The rows come from 4 hidden closed curves, with some noise, and rows from the same curve form a group. Each curve winds through 8 dimensions. The rows are also pushed far along 5 directions, which tell nothing about the answers.
Known rows, each followed by its group:
[ -3  22  -2 -10   8  -8   1  22 -18 -18 -20  38   8  21  18   3  13  -1
   2]  W
[  2 -35 -17 -12  24   0  14  -8  17  -2   8  25  -4  11   3  -9 -19  22
  17]  Y
[ -6  14 -27   8  17  12   6 -31   6 -16  14 -31 -13  -8 -14  12   9 -15
 -23]  Z
[ 26  22  19   2  -2  40 -11  -7  -2   6   1 -11 -20   4 -25  27  -3   1
 -31]  Z
[ -5 -21  17   9  14 -17   5   6 -17  26   7   0 -28   1   1  -4  -2  24
  20]  B
[  5 -43 -27  -1 -26   0  12 -26  19  -5   3 -17  15 -36 -18  -2 -20  17
 -13]  B
[ -1  17  12   0 -21   1 -18  -1  18 -10   0  -4  18 -12  -4 -16  12 -29
 -10]  Z
[ -9   0 -46 -19  30  -1  23  28  14   5 -17  40   7  24  13  -4   6 -15
  14]  Y
[  7   4 -16  -7  31  15  23  28   3   6  18  -6  -3  18 -19  17   4  -7
 -10]  B
[-19  21  -5  -9  25  -2  -6 -22  19  23 -31   5 -35   4  13  11   1  -6
  13]  W
[ -5  -1 -27 -22  31  25  15 -17  20   2  -6   3 -17  15 -18  36   7   5
 -16]  B
[  3   1 -33  -8 -13   1  -1 -55  19 -17  -3 -27  -3 -14  -8   1   7 -13
 -28]  Z
[-20   8  19   4   9  17  -8   6   5  26 -13  -4 -22 -16  -8  14  -4  -2
   0]  Y
[ 19  41   0   7   0   5  -8  19 -10  -6   6   4 -14  12   7  -6  27 -32
  -8]  B
[ 25  -7  15  12  -9   3  -6  -9  -9 -17  14 -12   0   6 -37   7  13  14
 -10]  B
[-16  28  -4  -2  -5  -2 -15 -35  29   7 -24  -1 -20 -14 -13   3  17 -11
   8]  Y
[-22 -18 -29   2  40   2  36  23  -9   9  -6  33  21   6  23  22  -1   6
  27]  Z
[-10 -28 -21   5  25  -9  23  26   8   7   2  19  13   1   3   1 -14  11
  34]  B
[ -2  -8 -40 -13  14  17  22 -32  28  -8   6  -6   1  -6 -21  14   7  -4
 -21]  W
[-21  -6   2  -4 -12 -11 -10  -4  -1  14 -30  -6 -26 -22   1  -6 -17  15
  -4]  Z
[  7  -5 -27  -2   6  -3  28  42 -22 -14   7  28  42  15  30  -2  -5  -5
   6]  W
[ -9  -2   3  -1   9 -26   4  39  -2   5  -5  18  20  15  19 -15  10 -15
  25]  B
[ 18 -16  11   7 -20  -8   0  20 -20  -1   4  -9  11   5 -21  -1   5  11
  -9]  Y
[ -3 -39  -7   2  -1 -17  15 -10   9 -15  16  16  22  -7 -19 -21  -1  21
  13]  W
[-19 -38   7  -1 -14 -43   3   2   3   6   4   7  10 -18   9 -45  -4  12
  18]  Z
[  9   3  35  -1 -23  14 -11  22  -2  -1  11   1  22  -3 -13 -12  -9  -1
 -13]  W
[ -6   6 -38  -1 -10   9   7 -19  19 -13 -13   1   1 -11 -22   8   2   3
   5]  W
[ 50  44  35   6 -14  17 -24  19 -12  -9  26 -21  -2  30 -17  -5  18 -29
 -25]  Y
[ 26 -28  12   7  24   4  20  28 -11  10  34   8  -2  22 -13   0 -12  24
  13]  B
[-28 -25 -15  12  14 -19  11  -8  -6  14 -20  10   6 -17  25  12  -3  11
  31]  Z
[ -2 -19   0  22  -1  -4  -5 -33   3   7  -2 -24  -8 -22  -3  14  -5   7
  12]  Z
[  3  -3 -23 -19   3  -3  29  39  -9  -6  -2  37  39  24  10 -16  -7   2
   2]  Z
[  1  -8  16  12   6   0  -3  20 -17  37 -12 -13 -36  -4 -13  15  -1  14
   2]  Y
[  3 -18  21  21 -14   2  -1  24 -20  33   3 -24 -15 -14 -17   5 -10  16
   6]  W
[ -8  30  -7   1   9   5 -16 -26   7   6 -22 -11 -43   2  11  19   4  -6
   7]  Y
[ -6 -20 -40 -14  15  13  19 -11  13 -29   7  24  19   4   1  -1  -5   1
  -7]  Y
[-25  20 -52 -10  10  -3  16 -38  10 -13 -20  21   4   5  22  -2  -6   3
  24]  Z
[-13  25   0  -5  33  29  -1  -6   5   0   1   5 -17   9  19  27  -3  -9
   0]  B
[ 26  16  21   5 -13  11 -23  -2   7 -17  27 -13  -2   2 -13 -10  29 -33
 -26]  B
[ 23   7   2  -5   6  20   6 -21   8   0  18   2  -8  17 -25   0  -1   9
  -6]  W
[ 10  13  -3   6   4   9  -3  25   4 -32  23  -1  29  11 -15 -10  14 -30
 -14]  Y
[-10  37 -25  -8  42  25   9   3  20 -16  -1  20  -9  12  -1  24  21 -27
  -4]  Z
[ 36  20  35  -8 -10  -3 -15  21 -12   7  15  14   0  35   0 -24  19 -16
  -8]  Y
[  4   7  -3  -6  -8 -22   4  41 -26   4 -19  24  25  14  52 -11  -1 -14
  10]  W
[ 13  15  -7 -14  -6 -19  -2 -10  10  -6 -11  27  17  26  16 -24  10  -9
  17]  W
[ 11  -9 -15  -6   4  -6   9  -8   9  10   2   9   7  12  12 -11  -6   0
  14]  Z
[ 11 -24  -9   1   7  15  10 -17  17  -2  12 -27   0 -18 -35  16  -8   4
 -30]  W
[-24  34 -38 -14   9 -15  16  -8   1   8 -31  14  -7  12  14   1  10  -5
  18]  B
[-28  35 -35   2  21   4  -1 -19  24  -3 -23  16 -15   1   8   9  12 -17
  35]  B
[ 11 -14   8   5  -8   6   4  20  -6  10  19 -15  -1 -14  -8  -2   1  -7
 -22]  B
[ 24  19  42   6 -10  -4 -14  47 -37 -13   5  13  15  21   3  -6   9  -4
 -12]  W
[ 19  -2  13  -4 -12   0  -3   8   1  -8  32 -20   9  15 -15  -9  13  -8
 -10]  Y
[ 15  14  23   0 -30 -11 -32 -28  21 -16   3  -7   7  -7   0 -31  11 -23
 -10]  Y
[ 11 -22  -8  13  -2 -25  12  -1  -6 -25  24   5  30  -3  -6 -22   5   5
  11]  W
[ 19 -22 -24  -2 -11   5  25  15   0  -3  12   9  29   6 -23  -3  -5  12
   3]  W
[ 40 -30   6  -2 -30  -2   1 -29   4  -8  14  -4  10  -2 -29  -8 -10  28
 -14]  Y
[ 21  14   6  19  -9  13   3   9 -15 -24  32 -16  15  -1 -26  -1  11  -9
 -18]  B
[-11 -29  -8 -17  16 -25   6   4   9   6  -9  40   0  15  33 -25 -10  14
  32]  Y
[  1 -16 -21   8  -8 -23   7  -4  -6 -15 -17   7  15  -3  -9  -3   1  14
  10]  Z
[ 12 -27  25   3 -28 -19  -8  14  -5   4 -12  22  21  -8  -4 -18 -11  22
  11]  Z

New rows. What belongs after each?
[ 31  13   3  -3 -11  13  -1   2   6   2   6   2  15  17  -9  -2   0  -9
  -2]  Z
[ -7  17 -20 -18  13 -13   5   9   3  -2 -16  28  -4  19  29 -17  -3  -9
  10]  Z
[ 16  -9  15  10 -15   0   4  25 -21  24   4 -18 -11  -4 -27   2   0  12
  -8]  B
[  8 -25 -36  -6   1  12  18 -13  15 -19  10   7   9 -12 -25  10  13   2
 -19]  B
[  6 -20  13   2  -2 -11  10  30   0   6  19  17  24   4  -9 -27  -6   8
  18]  Z
[ 26 -10   2  -6 -44  -7 -11 -24  10 -11  20 -16   3  -6 -21 -25  14  -2
 -21]  W
[ 19  14 -10  -4   3  10  -2 -13   9   1  -2   4 -17  14 -26   2  19  -5
  -7]  Y
[ -2 -21  -6   4  -2 -20  -5   4  -4  -5 -24  25   5 -13  20 -17 -10   4
   7]  Y
[ -9 -13  24  -1  -1  16  -7  13   1  19  -7  -1 -14 -15   1   9 -29  18
  -4]  W
[-26  74  -9   4  25  30 -16  -9   8  -1 -21   0 -35   5  13  22   3 -28
   8]  Z
[  3 -22   5 -10  12  -9  11  33  -9  -8   6  42  34  18  38 -11  -1   0
  15]  B
[  2  53  28  19  -8   5 -30   0 -11 -11 -13 -12   3   2   1   2  10 -27
   0]  W
[ 12  -9 -14 -15   2   5  12  -1  19 -28  15   6  40  18 -26   3  11  -8
 -13]  B
[ -6  19  13 -11 -38 -36 -26 -18   9 -20  -6   5   9  -3   3 -52  30 -23
 -12]  Z
[  1 -28  -6  -5 -11  27   3 -25  22  -2  -4 -10  -6 -26 -30  16 -34  32
 -15]  W
[ 20   1   4  19 -19 -12 -15   3  -5 -27  -2  -2  16 -11 -17 -12  11 -11
 -11]  Y
[  1 -17 -26  -2 -12  -6  13 -32   9 -13 -15   2  15  -3 -20   7 -18  34
  13]  B
[ 18  17 -23 -12   1 -12   5  20  -1  -7  -8  34   2  21  23 -14  22 -22
   6]  B
[ 25 -63   1  -9 -20 -16  15  -1  -6  -1  11  -7  17  -8 -17  -5 -11  33
 -25]  B
[ 12  19  22   4   3  44   3  27 -19  -4  34 -12 -15   4 -33  20   7   1
 -33]  W
[  1  -7  -1 -16 -12 -23  -4   1   6 -11  -7   1  18   9  -1  -9  22 -10
 -15]  B
[ 39   1  28   4 -10  10 -18  -1   4  -1  26 -11 -10  14 -32 -17   8  -9
 -19]  Y
[  3 -31  -5  -4 -20 -41  14  37 -19  10 -15  30  25   4  12 -27  12  10
  15]  B
[ 11  10  -1  -1  10   5  15   1 -13  -8  25   6   4  21 -19  -2  18   4
  -5]  B
[-28 -17   7  26  -5 -19 -12 -16 -14  20 -36 -18 -14 -36  19  21 -10  14
  22]  Z
[ -9 -16  13  11   7 -14   3  43 -19  36 -14 -15 -10  -7  11   6 -10  -4
   3]  Z
[  2  -7 -17  -6  18  -9  14  -5   8  -5   2  22   6  16  12  -5  -9  11
  28]  B
[ 14 -19  53  28 -11  -1 -14  27 -31  10   3 -23  12 -17 -18   7 -21  18
 -11]  W
[ 28   8 -18 -18   4  -1  17  24 -10  -2   7  33   8  31  15 -10  16  -9
  -7]  B
[-27  25  -6  -4  14   0  -7 -15   6  17 -18 -27 -40  -8  -1  21  12 -10
 -12]  B
[  2 -16 -27 -10  37   5  24  26   6  15   1  30 -10  23  -4   2   0   2
  13]  Y
[-10 -47 -25  12   8   7  28  12  -7  -9  10  -5  13 -29 -12  19 -26  30
  -3]  W
[ 27 -43   5   6 -25 -25  13  10 -20   3  -1   1  38  -1 -14 -11  -4  21
  -8]  W
[ -2   1  11   3 -14 -24 -13 -16   5  19 -13 -20   1 -10  13 -14   6 -18
  -1]  W
[-24   1  -2  -7  -2 -13 -11 -16  15  -4 -21  -3   3  -3   2   7  12  -6
   6]  B
[  7 -28   9  -3   0 -12  10  24  -9  15  25  -9   1   4   2 -15   5  -2
  -6]  Y
[-23  34   3   8  17 -16  -5  37 -19  21 -18  -2  -7  12  32  -1  16 -32
  16]  Z
[-14   3   7  -4  14 -18  13  60 -17  11   5  38  19  22  22 -21  11  -9
  29]  W
[ 24   8  22  16 -29  -9 -16  16 -26 -20  -1 -10  32  -3  -3  -3  12 -14
 -18]  Z
[  6 -10  -4  16   2   5  -2 -21   0  16  -8 -20 -10 -11   0  19 -14   8
  12]  Z
[ -7 -23  -1   3 -22   7  -4 -32   8  -7   4 -25 -13 -34 -33   6   1  18
 -24]  W
[  0 -27 -14  -3 -27 -26  10   0  -8  -4 -11  11  32  -5  10 -28 -20  18
  12]  Z
[ 15  -6 -18 -21   5  14  29  11  -3   3   7  23  20  20   7   9  -8  12
  -4]  Y
[  9   0 -15  -2  10  20  10  -6   6   6  20 -10 -30   2  -8   9  -3   6
  -4]  W
[ 13  20 -28  -1  -5  -3   7   1  16 -30   6  31  38  19  -5 -19  16 -20
  22]  B
[  1 -42  34  19 -11 -23  -3  19 -20   6  29 -26   3 -23 -13 -26 -10  14
 -10]  Z
[ 36   6  -6  -4 -23  11  -7 -22   4  -6   6 -11 -15   3 -27   1  14  -1
 -30]  B
[ 20 -20  23  -3   6  16  15  29 -29  16  24 -10   2   7  -1  12 -16  19
 -26]  B
[ 11  17   8  -4   9  19  -5   8  16  -8   9  -2  -4   8 -29   4   8 -13
 -17]  W
[-35  26 -16  -9   7   1  -2  -2  -3  17 -40   7 -27  -6  18   7  -9   2
   9]  Z
[  5  10 -28  -3  29  16  14  21   2 -20  -2  23   4  16  -1  25  12 -12
  -3]  B
[  0  -9  17  -6  11 -20   9  51 -18  21   7  -3   5  14  13  -7   4  -6
  -3]  B
[-10 -42 -11   0  29  28  21   5  15   4  15   4 -15 -22 -11  22 -47  38
   3]  W
[  6   6  16  24 -33  22 -18 -29 -12  -8  11 -32 -22 -28 -32  10  -6  20
  -9]  W
[  1 -27  33  22  -3  16  -4   1 -13  22  -3 -32  -8 -29 -34  24 -28  31
 -15]  W
[ 12 -39  -5   5  -1 -20  23   7 -23   0  15  12  23   8  13 -19 -21  31
  15]  Z
[  1  19 -10   6 -16  -6 -28 -40  10 -21 -22  -1 -16 -18   1 -14  16 -21
 -15]  Y
[-20 -15  34  -8  -6 -32  -7  33 -15  20 -17  13  23  11  32 -15   0   4
  19]  B
[ -6   4  22  10   4  20   1  15 -20  32  -4 -27 -26 -15   1  34 -15  12
 -12]  Y
[ 24 -29  29  14 -13 -19  -9  10  -6  -9  23  -8  21  -7  -7 -17  10  -2
  -7]  Z
[ -5 -20 -22  -4  -7  -3   6 -25   9 -16 -13  27  14  -6  11   0  -5  18
  15]  B
[-19  24   8   0  -3  -3 -39 -48  22  -6 -22  -9 -42  -6   5 -11  12 -13
   9]  Y
[-10  17 -15  10 -28  -2 -21 -27   7  -7 -30 -24 -14 -28   1  10  -1  -8
  -5]  W
[ -7 -12 -33 -21   0  -7  21 -12  16   0   2  17  10   4   7 -11  10  -3
   0]  W
[ 35  -1  22  21  -7  20   1  29 -13   4  31   0  13   9 -18  -6 -10   4
   7]  B
[ -7  35 -24 -11  -5  19 -15 -40  33   2 -27  -6 -23  -6   4  13   5 -20
  -1]  B
[ 17  57  28  -8   4  41 -22   9  -2  -1   4  -8 -19  18  -1  17   4 -25
 -32]  W
